The same things were measured in two ways. Each way mixes the same 7 hidden numbers, adds some noise and spreads widely along 6 directions of its own, which tell nothing about the thing.
Some things both ways: the first way, then the second way.
[  4  -4 -14 -30 -29   0 -14   6  25   1  -9  19  -4 -25   7   0 -15 -32
 -15]
[ 22  13 -29  -5 -41  31  -9  -9 -37 -19 -65  11  -1  11]

[ -3 -25  17   2 -39  13  17   1 -19 -22  15   2  -7 -22   1  12  -7  -4
   0]
[  6  20 -23   2 -26  19  24 -42 -14 -42  13  27 -13 -37]

[  4   4 -21 -17   8  -9 -23 -42 -13 -11 -28 -13  12  43 -14   2 -20   1
  -6]
[-18  14 -29 -21 -12  58 -32  -4 -39 -35 -62  24  20 -19]

[  6  12  31 -28  67  -9  -8  29  49  28   1 -10   0  24   1 -36  16  -8
 -45]
[  3  23 -39  24  -6 -16 -11   1 -41   5 -42 -13  -6   8]

[  2 -23  17  24  -2 -17  15  16 -41 -11   9  -5 -16 -43   7  15  18   7
 -28]
[-21  -7 -41   9  11  34  10   6 -38  -9   4  14  -7   2]

[ -5  -7 -31   5 -43  17 -15   6  -5  19   4   8 -10  -7  21  12   5  -6
  17]
[  8  10  29 -11 -48 -33 -23 -41  29  15 -36   3  -2   7]

[ -8  -6   2  -1  13  39  20  32  18   9  10 -39  19  31  12 -22   6  47
 -24]
[  4  18 -11   5 -15   1 -11 -12 -23  -9 -30   6  -4   4]

[ -5   1  10 -48  -5  -3  15 -26 -13 -29  13 -55 -17  36  -1 -25   3   9
 -11]
[-24  16   3   2 -12   7   5   1  39 -23  43  30   2 -37]

[  6  15 -10 -32   1 -29 -21 -34  20   2 -17  13 -36  12 -27 -12  -9 -39
  16]
[-45  11  -9  -3  -7  37 -23  29  38 -17  -3  14   4 -30]

[  4   4  37  -3  27  -3 -25 -11  17  -5 -46  -2 -45  23  -9 -21  20 -23
 -22]
[ 33  -2  16 -16 -17   6 -50   7  -5   2 -49 -27   1   4]

[  5   0 -42  10  13  14 -28  17 -11  13 -10 -24  12  15  15   2 -10  19
 -13]
[ -4  -5 -29  -8 -32  31 -13 -16 -42  20 -69  27  19  64]

[  7  15 -36   3  15 -34  -4 -54  -2 -45 -19  17  11   2  26  25   9  14
 -13]
[-33  16 -21 -17  10 -14  28  36  -3  13   9  26 -28  14]

[ 10  20  13  22  24 -10 -41  31  26  50 -13  39  -8 -16 -25  -1  -2 -40
   1]
[  2   9   7 -29 -33  -9   3 -54  11  24  38  22 -15 -11]

[  3  -1  -5  31  -7  29 -13  17  23  10 -10  24   8  -1 -21   5 -25   2
  17]
[  6   9 -34 -11 -24  26  -9 -28 -31 -25 -26   8  -7 -18]

[ -3  11  24 -46 -28  -3   6  20  30  34  13 -17   3  -6 -28 -31 -12 -24
 -16]
[ -8  -6  27  -9 -13  21   3 -32 -26   9 -28  32  17  40]

[ -3   6  24 -59 -22 -10   9  -9 -38 -38  23 -46  -5  -1  26  -9  18 -17
 -47]
[  9  10  18 -31 -27  23  20 -21  11   5  33  19  -8  -1]

[-12  10  19 -36 -12   8  56  24  -3 -18  24 -12  -8  -8 -41 -23   2   8
 -21]
[-13   9  -7   3   0  -4  15 -22 -21  22  27 -11 -35  -3]

[-10   5  -9  32 -31  29   8 -27  36   4   7  22  28  26   4  12  -6  34
  42]
[-31  29  -8 -23  31  61   4  70 -39 -23   4  22  -1 -11]

[ -2  -3  29  26  40  14  29   7   7 -25 -19  -7  -5  17 -30 -11   4  38
 -19]
[-10 -10  -3  -2 -12   1   4 -42 -29   2 -38 -12 -29  11]

[  8   5 -34  15 -17  -8 -39 -49 -12 -23 -47  21 -34  12 -31  16 -26 -22
  37]
[ 11  -7   4 -17 -16  37 -16   3 -25   9   4  30  15  29]

[  9 -10 -31   5  -3 -17 -26 -24  -9   2 -34  26 -26  -2 -36  11 -27 -25
  20]
[-48  15 -45   9 -14 -31 -12 -21 -19   5 -71  15   5  19]

[  3   1 -17 -40  -7 -26  21 -13 -23 -34  38 -11  26 -17  26  12   0  -1
 -33]
[-21   2   1   7  -2  26 -10  -6 -43  15 -67 -53 -20  24]

[-16 -25  45   0 -25  17  20  -5 -63 -13  -6 -12 -67  19 -28  -6  35 -12
   8]
[-23  20  16  -6 -31 -46 -21 -60  22  18 -41 -10  -8 -13]

Other things, the second way, with their names:
J975: [ 18  12 -22   0 -21  36 -12   4 -24 -17   7 -19 -13 -12]
J925: [ 17  -1  -2  -8 -11  12 -26 -24 -14  -1 -31 -56 -34 -20]
J262: [-27  12 -49  -6  -4  -4 -14  22 -26  11 -64  -5  -2  24]
J764: [-50  14 -30 -21  21   9  59  40 -25   4  13  49 -16  35]
J151: [ 35  10   0  19  -3  19 -27   5 -43  -4  20 -27   0  -4]
J970: [-21  22  -9  -1 -19 -12  12 -24 -18  24  16  27 -16   6]
J483: [ -2  36 -33 -17  14  64 -11  68 -42 -34  35   0  -8 -31]
J894: [ -5   6  -7   1  -4   0 -24   7 -25   0 -29 -10 -12   3]
J299: [-12  12 -25 -10  -6  13 -20 -20 -38 -23 -37  14   8 -16]
J614: [-25   8  -8 -12  13   3   9   4 -28  30  19 -41 -48   1]
J246: [ -8 -11  10  -7  -8 -17 -17 -25  14 -11 -38  11  -2 -14]
J681: [-32  26  13   2 -18 -54   3 -11  48  13  -5  -4 -17  -8]
J42: [-18  31 -40 -10  15 -25  27   0 -56   5  39  41 -22  -5]
J428: [  1  15   3 -33  11 -26 -36 -16 -48   6 -52 -18  -4   3]
J361: [-17  33 -33 -18  15 -50  -6   4 -58  18 -43 -26 -37   4]
J147: [-56   7  17 -39   8  25  17  19  10  11  -7   4 -32  -2]
J857: [ 23 -20  -8   7 -20  23  15 -26  13 -31   7  20 -11 -20]
J489: [  4  -3 -12   7  -9  36  -6 -24 -76  22 -28 -14   9  58]
J432: [-15  23 -22 -12  24  66  12  82 -45  -6  35  22  -8   8]
J315: [ -8 -21  16 -33 -23  73  -7 -25  22 -33  -3  19   4 -21]
J28: [-17   7  -6 -10  -7  29 -34 -12 -58  23 -38  -8   8  29]
J540: [  3   8  -6 -19  -4 -41  23  -2  -5  35  25  40  -9  30]
J987: [-34  31 -24 -20 -20   2 -16  -6 -20  19  -8   4   2   8]
J736: [-18  16 -14  -3  -9  24 -10  10 -15  11  -4  20   7  16]
J5: [  8  20 -30  -8 -22  36  12   4 -29 -29 -22  18  -6 -12]
J973: [-40   3 -13  -9   1  38 -17  24 -20   9 -40 -15   0  21]
J445: [-14  21   8 -21  -7 -16  15 -16  21   7  26  21 -22 -24]
J949: [-36   6  18 -24  -5   1  -7 -27  23  20 -22 -35 -23 -20]
J522: [-53  14  17 -45  14  27  28  24 -13  33 -13   1 -19  34]
J727: [-27  22   9 -13  -2  12 -13  32  19  -6 -13 -14 -15 -25]
J239: [-45  23 -21  16   9  33 -19  38 -13 -51 -56  -5   5 -21]
J302: [-25  15  -9 -35  20 -20 -25  -6 -25  34 -30 -44 -33 -19]
J607: [-37  21 -25 -15   3  19   1  49 -28  15 -74   2 -11  28]
J990: [  7  21  17 -38   7 -36  -2 -23 -47  28   6   5 -21  15]
J795: [-79  24 -14 -47   9  20  20   3  -3  19   3   3 -29 -11]
J431: [-20   4 -12 -12  -3  36  12   7 -40  28  10   5 -15  39]
J368: [ 55  11   1  34 -56  -3 -55 -47  -1 -35 -47 -19   8 -29]
J70: [-33  18 -37  -8  22  43  32  22 -68  -8  19  37  -8  19]
J910: [-20  -4   3 -16 -15  15  16 -12  25  20   9 -11 -26   6]
J636: [-10   4  32 -34  22  25  -8  33 -31  34  33 -11 -24  22]
J633: [-33  20 -10 -16   3 -25 -11 -20  -3  11 -12 -22 -13 -11]
J808: [  4  -7 -44   1  -1  19   9  22 -32  -7 -16  47   9  24]
J931: [-10  10 -51   0  33  62  -6  71 -97 -15  -5   6   3  29]
J608: [  0 -29  29 -20 -40  14  -9 -50   5  42 -46   3 -14  48]
J700: [-37  14  -6 -16  -2  12  -5  12   9  -1 -12  19  -1  -5]
J300: [-16  -4   8 -30 -18   5 -10 -28  -7 -18 -44  33  18   8]
J734: [  8  14  -3  -1 -28   9   6 -15  -4  -3  -1  -8 -13  12]
J87: [-16  16 -20   1  -8   8   4  -2 -41  25 -12  15  -7  28]
J517: [-35  25 -20 -18  10  -6  25   3 -19   9   5 -11 -41 -13]
J584: [ 14  21   8 -23 -17 -39 -24 -53 -26  13 -32 -35 -30 -12]
J898: [-66  21   2   5   5 -18 -23   0 -12  20 -63 -18 -11   7]
J783: [  9  14  -6  24 -11  40 -37  -1 -51 -38 -55 -16  13  -9]
J943: [-61   6 -71  12  16 -20  -2   1 -40 -27 -87  23  -4  -6]
J449: [ -4   1 -24  28   5  17 -16  35 -18  -3 -20 -13  -3  17]
J644: [-69   8   0 -29   0  32  -6   0  -4  19 -10  23  -2   9]
J573: [  8  29 -50  -3  -7  33  26   9 -51 -19  29  23 -19 -11]
J243: [-34   0 -55   1  38  34   8  61 -48   3  11   9 -10  14]
J623: [-34  -7 -28 -49  -7  38  10  14  19  23  -5 -21 -38  -8]
J645: [ -7   7 -13  -3 -30   3 -18 -39 -10  15 -31 -28 -24  -3]
J514: [ -8   0  -5   0 -17  17 -25 -18 -41   5 -48  26  24  38]
J863: [-18  -5   9   9 -20 -36   2 -19  24  20 -27  11  -7  28]
J651: [ 12  17  -5 -19 -22 -11 -32 -33 -33  38 -16 -14  -7  12]
J73: [-25  14  14 -59 -13 -17 -10 -33   1  23 -40  -4 -21  -2]
J442: [-60  18 -19 -16  -5  18  -2   6 -15   0 -31  12 -12   8]
J403: [-15  34  -8  20  -2 -22 -15 -18 -50   3 -34 -28 -14   1]
J809: [-61  46  -7 -10   7  18  27  61 -30  15  27  42  -5  35]
J694: [-44  20 -24   6  10  21  17  45 -21  -2   6  39  -1  17]
J365: [-21  -3 -26  16 -17  53  21  22 -28 -14 -51  38  18  51]
J350: [-25  38 -23   8   3  32  -6  30 -58  14   4  -8 -15   8]
J41: [-18  16 -24   0  -2  68   7  23 -44 -12  14   3  -9  11]
J961: [-31   0  -4 -18  -7  25  -7  10  21 -31 -55  -5  -8 -30]
J38: [-46  11 -38 -30   0  42 -21  25 -42   3 -72  -3   3  27]
J382: [-34   5 -13 -25  16  -7   6   4 -49  45  -3  22  -9  42]
J927: [-18   3 -16 -29 -23  35   5 -14  -6 -14 -23  36  -2  -2]
J150: [-63  12 -16 -20  20  -5  -2  10   5   5  -9 -13 -19 -26]
J364: [  7 -12  -8 -24  -8  59   4 -14 -32 -24   3  16   5   6]
J475: [-13  33  -4  -3  -1 -32 -24  -8  -6 -19 -39 -23 -19 -46]
J621: [-44  -5  17 -15 -14  75 -15 -18   7 -23 -24 -21 -22 -29]
J666: [ -7  -1  -1 -32 -19  37   1 -20  17 -25 -21  13   1 -22]
J118: [-59   5 -40 -22   3   9   0  -1 -14  -4 -58  17   6  18]
J112: [-19 -11 -16 -21  10  53  10 -19 -61  -7 -31  -2 -16  17]
J291: [  6  27 -18  12   3   2   5  35 -35  14  34  28  -3  22]
J110: [  8   3 -13  11 -11  46  18  15  -6 -35   1   9 -14 -12]
J647: [-17   0  -4   0   0  -6  14 -46 -17  16  31  13 -12   4]
J481: [ -8   4 -45   5  -3  15 -24 -25  -6 -31 -57 -43 -26 -61]
J23: [-17  18 -31 -14  23  46   6  46 -48 -36   3  17  -5 -11]
J656: [ 23  25  -2  -7 -22   4 -10  12 -17 -20   0  29  11   4]
J45: [-32  43 -24  -5   1 -10 -14   8 -18   0   4   3 -13 -33]
J192: [ -6  -9 -39  -6  -2  26  -5 -19 -27 -10 -34 -11 -21 -10]
J144: [  1  30  -2 -33   9  16 -33  27 -49  20 -14 -42 -13   5]
J528: [ 18  17 -35  10   8  -7  -2  31 -26 -46 -21  34   4 -27]
J287: [-77  23 -25  14  27 -20   3  17 -25  12  -4 -12 -18  -3]
J381: [-19  16   9 -31 -14  39 -16   9   0 -22 -39   9  -4 -20]
J989: [ 28  -8  15 -19 -35  -3 -17 -37   6  15 -24   0 -10  13]
J209: [-10  17  45 -36  13  -4  -8   5 -54  50 -14 -15 -20  51]
J868: [ -8  21  -5 -14 -10 -17 -29 -19 -31  19 -14   7   0  14]
J826: [-24  20   8  15  -2 -25 -21 -26 -32  18  -9 -18 -21  -4]
J422: [ -3  -1  17 -34 -13  24  -2 -12  -8  36   8 -39 -33  13]

Some of these things the first way, each followed by its name:
[  8  29 -27  21  31 -18 -27 -21  12  -1 -27  27  -6  12 -22   9  -6  -5
  11]  J608
[  8  11 -10 -15  40 -10 -24   0 -16  -1 -31  -7 -12  28 -24 -11  -3 -14
 -28]  J651
[ -8  14  22 -22 -36   6  33  55  -2  31  46  -4  31 -40 -14  -8   4  -7
 -33]  J795
[-19 -27   3  -9 -47  19  44   3 -35  -3   5   3 -32   1 -25   0  16  10
  10]  J45
[  9   8 -41   2 -10 -49  -3 -46 -26 -38 -14  29   2 -32  -3  34  -9 -10
  -7]  J243
[ -6  -7  -1 -31  -9 -10  23  21 -36  16   5 -36  -8  -2 -28 -16   5   4
 -34]  J644
[  2  -1 -32   6  -6   0  11   1  11  -1  -6  12  42  -9  -9  13 -24  23
 -14]  J42
[ 11   3  14 -34  -4 -35   7  -4 -28 -31  11 -22  34 -36  -5   6 -18 -15
 -62]  J112
[ 18 -19  24  40  38 -25 -40  -8  32   8 -19  22  11 -20  32  15   0  -9
 -24]  J23
[ -6  13  43   1 -32  32   0  44  29  36   3   2 -10  -9 -36 -23  -4 -18
  -1]  J927
[  6  24   2 -11   5 -12  16  -3  14 -38   6  33   3 -26 -33   4 -20 -17
  -8]  J614
[  5  -5   0   1 -37  14  -9  33  20   6  16  26 -13 -46   0   5 -18 -32
   6]  J975
[ 15 -28  11  25   8 -46 -24  -9  -8  10  -3  38  -6 -52  21  31   5 -32
 -20]  J70
[ -8   4  16 -29 -22  26  27  35 -31  -5  30 -49  12   4 -13 -19  -4  14
 -30]  J633
[  7  14 -12 -16 -29 -19 -20  29  36  46  26  15   7 -47  16  -1  -3 -35
  -7]  J863
[  9   9 -41  -8   6 -18  -6   6  -3  -6  13   1  27 -20  15  13 -13   4
 -21]  J431
[  4  -7  -3  27 -24  -2 -17  11  -9  11   4  26 -17 -34   1  19  -1 -20
  13]  J973
[ 14   5  -4  -8  45 -24 -18 -37  33 -37   6  -7  17  16  48   2   1   9
 -20]  J110
[ -7  10  45  16 -11   0  19  23  44  31   9  30  -5 -24 -18  -9  20  -6
  -3]  J147
[  3  15   1  24 -43   7  -6  -9  19 -15  10  28   2 -30  -7  17 -18 -11
  29]  J857
[ 11  -6   6   8  26 -32 -39   8  13  43  -9  24 -29 -15   9   2  17 -40
  -8]  J736
[  4  21  10   5 -12 -14 -18  -2  37  32 -10  26  10 -14 -17  -1  -4 -20
   2]  J246
[ 16  37  27  22  42 -26 -35   8   3  -9 -12  39 -11 -26  -4  11  17 -39
 -24]  J623
[  5  13 -42   8 -20  -3   1   2  27  19   7   6  74 -14  -8  14 -42  26
  -7]  J943
[ -1 -21 -30   0 -20  14   7 -27 -32 -52  -3 -18   2   8  28  18  -7  26
  -6]  J483
[ -2   6  37   4  22   9  22  28 -11 -11  19 -15  19  -4   3  -4  17  18
 -42]  J481
[ -1 -41  10  11  35  -5  16 -20 -24 -26 -17   1 -34  23  -2   3  14  15
  -9]  J403
[ -2   9  40 -19  12 -22   7 -48 -31 -47  -8  -5 -30  23  -3   0  32 -14
 -18]  J522
[ -5  14  -7  44 -36  35 -14  -2  -2  -6 -15  35 -18  -2 -18  16  -3  -3
  42]  J989
[-12 -14  35  45   1  32  16 -19 -25 -28 -51  14 -37  34 -46   2  14  22
  10]  J990
[-12   5 -11   3 -40  51  35  -8   9 -43  -3  13  -2  20 -40  -1 -28  24
  34]  J573
[ -1 -22   1  44  32   6   2  -4  -5  -9 -32   3 -23  15   0   5  16  32
  -4]  J894
[  8   2  -8  31  10   5 -24  -8   9  -6 -23  39  17  -1  -9  22 -19  -7
   2]  J584
[-14  25   4 -11  19  24  26 -18  12 -21  -2 -20   9  61   5 -17  25  43
  -8]  J607
[ 13 -20  26  -5  41 -39  -3  14   4  10  16 -12   6 -23  23  -2  13  -6
 -49]  J621
[ 15   3   5   7  29 -17 -50  -1  17  31 -11 -22  38  10  28   0  -8  -3
 -38]  J300
[ -2  16  48  10  -5   8  -7  21   7  21 -18  18  -5  -7 -32  -7  10 -24
 -20]  J73
[ 10 -53   2  -1  25 -22 -30  14  -6  18  -9  -3 -41 -20  56   3  28 -23
 -36]  J368
[ -5  -4   1 -17 -36  40  17  21  -6 -29  25 -28  -7  -1   7  -9 -12  10
  -2]  J734
[-13  16   1   8  16  37  29 -13  40 -16  -6 -10   1  57 -13 -20   8  53
  19]  J432
[ -4  13  -6 -20 -17  -4  35 -27 -15 -53  10   8  16  -2 -11  12  -5  11
 -11]  J517
[ -1  18 -30 -20  -6   2   2   7  21  13   4  12  10   4 -24  -8 -17  -4
   6]  J87
[  1  -8 -23  12  26 -21   1 -17  14  12  -6   8  -5  10  16   5  17  21
   0]  J694
[  8   9 -52 -32 -38 -16 -19 -44 -34 -42 -18  -3  16  -3 -11  21 -40 -18
  -4]  J38
[  7   9 -11 -35   6 -26  -8 -22  24   0 -20  12  -4   4 -41 -11 -29 -27
  -4]  J442
[ -7 -47  -8   9  11 -11  27 -12 -41 -17  -5  14 -45  -3  13  16  33  12
  -5]  J350
[ 13  -2  22  36  48 -17 -38 -25 -18 -14 -18 -24   2  24  27  10  16  13
 -23]  J315
[  3  10  -9 -19 -34 -35  -8 -10   1  14  22  29  17 -41  24  22  10 -34
 -13]  J445
[  5 -19  13 -13  -9   3  -3  23 -24  -8   2  -8 -34 -21 -27  -8 -16 -27
 -11]  J489
